The groups are shells around one centre, one inside the other: the same stretched ball of 6 dimensions in 7 sizes.
Known rows, each followed by its group:
-0.92,0.84,1.15,1.27,-0.40,-0.81,-3.99,0.98,-1.31 | J_913
-1.44,0.29,1.39,0.18,-0.89,-1.50,-2.65,0.25,0.09 | J_518
-0.52,-0.19,0.93,0.48,-0.24,-1.18,-1.56,-0.29,-2.65 | J_606
2.90,0.78,0.01,-2.69,-1.92,-1.76,3.24,-0.01,2.02 | J_317
0.25,-2.10,-0.63,-2.66,-4.97,-2.18,2.07,-1.16,3.05 | J_898
-1.67,-0.88,-0.34,1.96,3.90,1.92,0.29,-0.78,-3.70 | J_518
-4.48,-1.48,-0.38,1.04,3.32,0.43,1.05,-0.47,0.33 | J_913
3.50,1.61,-1.51,-1.60,-1.85,0.16,2.29,1.77,4.05 | J_621
-5.10,-1.94,-0.09,1.64,4.44,2.36,0.47,-1.51,0.13 | J_216
2.72,1.98,0.41,1.42,3.00,2.59,-0.83,0.39,-3.15 | J_317
-0.33,-0.98,-1.62,-0.89,-1.49,-0.62,2.11,0.42,2.48 | J_606
1.65,1.12,-0.61,-1.51,-5.66,-3.18,-1.62,2.61,4.14 | J_317
-1.94,-2.17,0.03,-1.55,-1.95,-2.26,1.83,-1.38,0.96 | J_913
1.26,-0.26,1.41,0.76,1.05,1.97,-1.40,-2.07,-4.13 | J_621
-0.73,0.55,1.87,2.91,4.56,3.85,-3.58,-1.44,-5.02 | J_621
-6.10,-2.57,0.57,2.05,5.74,2.29,0.45,-2.51,-2.13 | J_606
-1.80,-2.44,-0.33,-0.56,2.50,0.88,4.05,-2.72,-1.45 | J_913
-1.06,-0.51,0.51,0.03,-3.32,-2.24,-3.02,0.56,0.08 | J_216
1.43,0.69,0.62,-0.89,-3.46,-2.61,-1.62,0.91,0.07 | J_518
-2.14,0.86,1.26,4.20,6.50,4.79,-4.19,-0.45,-4.64 | J_898
3.89,1.26,-0.67,-1.24,1.10,0.23,3.93,0.16,-1.08 | J_898
2.95,1.77,-1.14,-2.15,-2.66,-1.28,2.05,2.12,4.98 | J_216
5.87,2.55,-1.20,-1.63,-3.88,-1.25,0.72,2.61,1.95 | J_606
-1.73,-1.27,-0.28,-2.00,-0.62,-1.70,3.38,-0.81,3.23 | J_518
0.17,0.77,-0.07,1.34,0.52,-0.17,-1.93,1.25,-2.07 | J_913
0.91,-0.05,0.15,-0.25,1.49,2.65,1.23,-1.36,0.55 | J_621
-4.30,-1.34,1.84,1.07,2.55,-0.09,-1.58,-1.79,-2.00 | J_216
-3.02,-2.92,-0.17,-0.03,3.96,0.94,4.28,-3.15,-2.70 | J_317
-3.18,-2.95,0.13,0.58,1.31,0.10,0.89,-2.43,-2.95 | J_216
1.75,0.76,0.95,0.60,1.52,1.08,-0.57,-0.72,-3.48 | J_518
-1.78,-0.64,-0.29,2.14,3.67,1.34,-0.28,-0.28,-3.90 | J_317
4.44,3.33,0.68,1.65,-1.17,2.25,-5.34,2.12,-1.27 | J_898
-2.16,-2.45,-0.17,0.34,2.97,2.58,2.42,-2.93,-1.41 | J_317
-1.72,1.07,1.56,0.76,0.55,-0.66,-3.15,0.72,0.48 | J_216
1.45,-0.86,-1.22,-0.83,-0.21,-0.28,3.24,-0.52,-1.19 | J_606
-2.87,-2.03,0.74,-0.65,-1.11,-0.60,-0.22,-1.79,1.32 | J_606
-4.16,-0.01,0.69,2.92,5.22,1.36,-2.10,0.20,-2.70 | J_317
-0.16,-0.38,1.95,-0.15,-0.38,-0.49,-1.56,-1.68,-2.40 | J_898
-0.96,0.35,-1.25,-0.11,-1.85,-2.10,-0.39,2.41,2.79 | J_621
-2.78,0.24,0.04,1.52,4.14,0.75,0.04,0.48,-0.69 | J_518
-3.93,-3.06,-0.72,0.72,3.54,2.11,2.78,-2.59,-0.97 | J_216
4.20,2.69,-0.24,-1.07,-3.25,-2.07,-0.88,2.73,1.27 | J_518
-3.27,-0.56,-0.45,-0.65,-1.69,-2.83,-0.21,1.45,4.09 | J_898
2.47,0.89,0.61,-2.12,-2.81,-0.47,0.58,-0.19,3.18 | J_898
0.06,1.08,0.77,1.87,1.27,2.57,-3.71,0.36,-0.84 | J_913
1.31,0.33,0.14,-2.06,-1.24,-1.32,2.48,-0.18,2.22 | J_913
3.08,0.06,-1.20,-2.08,-5.81,-1.57,0.37,1.00,3.46 | J_621
-3.01,-1.01,-1.06,0.63,3.47,0.85,2.47,-0.12,0.82 | J_606
3.52,-0.30,-0.39,-3.83,-5.02,-3.49,3.86,-0.38,2.15 | J_621

New rows. What belongs after each?
-0.03,0.39,-0.63,2.15,2.59,3.28,-1.49,0.36,-1.42 | J_216
3.83,0.37,-0.72,-3.65,-4.82,-3.28,3.71,0.48,3.03 | J_606
-3.47,-2.98,-0.23,-0.21,1.87,1.17,2.56,-2.72,0.13 | J_606
3.38,1.95,-1.58,0.08,-2.32,-0.53,-0.78,3.03,1.11 | J_898
-1.62,-1.38,1.39,-0.66,1.27,-0.23,1.24,-2.48,-1.45 | J_216
1.87,-1.16,-0.42,-2.91,-2.26,-1.84,4.58,-1.49,0.87 | J_606
-1.61,-1.48,-0.49,-0.28,3.68,1.57,4.17,-1.92,-0.37 | J_518
0.35,-0.73,0.41,-0.09,-0.63,-0.79,-0.08,-0.88,-2.63 | J_518
-0.71,0.93,1.41,1.38,0.99,-0.31,-3.22,0.48,-2.43 | J_518
-2.59,-0.99,1.56,1.19,3.43,1.18,-0.68,-2.08,-3.25 | J_518
2.26,2.55,1.32,-0.04,-1.45,-0.14,-3.21,1.45,1.13 | J_216
-5.94,-2.25,0.67,0.35,1.05,-1.81,-0.32,-0.98,0.69 | J_621
1.66,0.31,1.07,-1.23,0.04,-0.72,1.47,-1.15,-1.42 | J_621
2.00,2.25,-0.83,-0.82,-0.90,-1.24,0.73,2.73,3.15 | J_317
5.38,2.83,-0.98,-3.13,-5.40,-3.68,1.75,3.26,4.60 | J_898
3.09,2.89,1.46,0.59,-0.98,-0.57,-3.69,1.67,-1.79 | J_898
-0.94,-0.74,-0.52,-1.73,-0.19,-2.50,3.67,-0.04,1.54 | J_518
-1.08,-2.17,-0.72,0.35,0.64,2.09,1.10,-1.93,-0.77 | J_898
0.16,0.88,-0.23,0.94,2.46,0.11,0.45,0.87,-2.02 | J_518
6.60,2.29,-1.05,-2.82,-7.92,-2.96,-0.36,2.81,3.75 | J_898
3.18,0.10,-0.63,-3.59,-3.63,-3.54,4.65,0.12,2.15 | J_621
3.83,1.47,-0.68,-2.19,-6.22,-3.85,-0.38,2.51,2.57 | J_216
1.91,1.43,-1.20,-0.63,-0.41,-1.41,1.74,2.13,1.06 | J_606
0.28,-0.96,0.51,-0.51,1.61,0.59,2.30,-2.07,-2.38 | J_913
0.59,-1.45,-1.17,-1.30,-0.80,-1.02,3.62,-0.82,-0.43 | J_518
3.28,0.80,-0.97,-0.79,-3.42,-0.01,-0.44,1.18,1.56 | J_518
0.30,0.66,1.83,1.28,2.62,1.84,-2.04,-1.25,-3.65 | J_216
4.48,3.21,0.17,1.00,0.92,1.86,-1.86,1.82,-1.79 | J_216
0.49,1.01,1.72,0.22,-1.48,-0.59,-3.53,0.17,-0.52 | J_606
0.06,1.42,0.66,1.25,0.11,-0.74,-3.10,1.58,-1.47 | J_913
-0.79,-2.24,-0.05,-1.41,0.42,-0.89,3.89,-2.43,-1.44 | J_606
-0.98,-1.53,-0.25,0.63,3.64,3.05,2.38,-2.34,-1.94 | J_606
-4.82,-1.02,0.87,2.85,7.37,3.69,-0.41,-1.78,-2.79 | J_621
2.84,0.45,0.12,-1.05,-3.34,-1.71,-0.46,0.35,-0.93 | J_518
-2.92,-1.00,0.82,3.26,7.42,4.64,-0.54,-2.34,-5.49 | J_621
0.56,0.04,1.07,0.12,-0.36,1.50,-1.69,-1.09,-0.23 | J_518
-0.27,-0.65,-1.33,-0.67,1.90,0.51,4.06,-0.27,1.06 | J_913
-2.54,-1.51,0.45,0.20,3.15,-0.07,2.21,-1.78,-2.31 | J_913
-0.45,0.14,-0.31,0.49,-1.69,-1.38,-1.92,1.33,0.02 | J_913
-0.29,1.81,1.61,3.32,4.08,3.06,-4.83,0.37,-4.26 | J_216
0.16,0.54,0.10,-1.82,-3.44,-2.56,-0.05,1.15,4.24 | J_518
-1.52,1.68,1.25,3.55,4.83,2.72,-4.42,0.84,-3.61 | J_216
2.60,2.01,-0.21,0.06,0.39,-0.62,0.21,1.71,-1.10 | J_606
-6.23,-1.56,1.34,3.61,7.57,2.99,-1.77,-1.98,-4.61 | J_621
-1.71,-1.55,-0.26,1.24,1.31,1.55,-0.51,-1.18,-1.95 | J_913
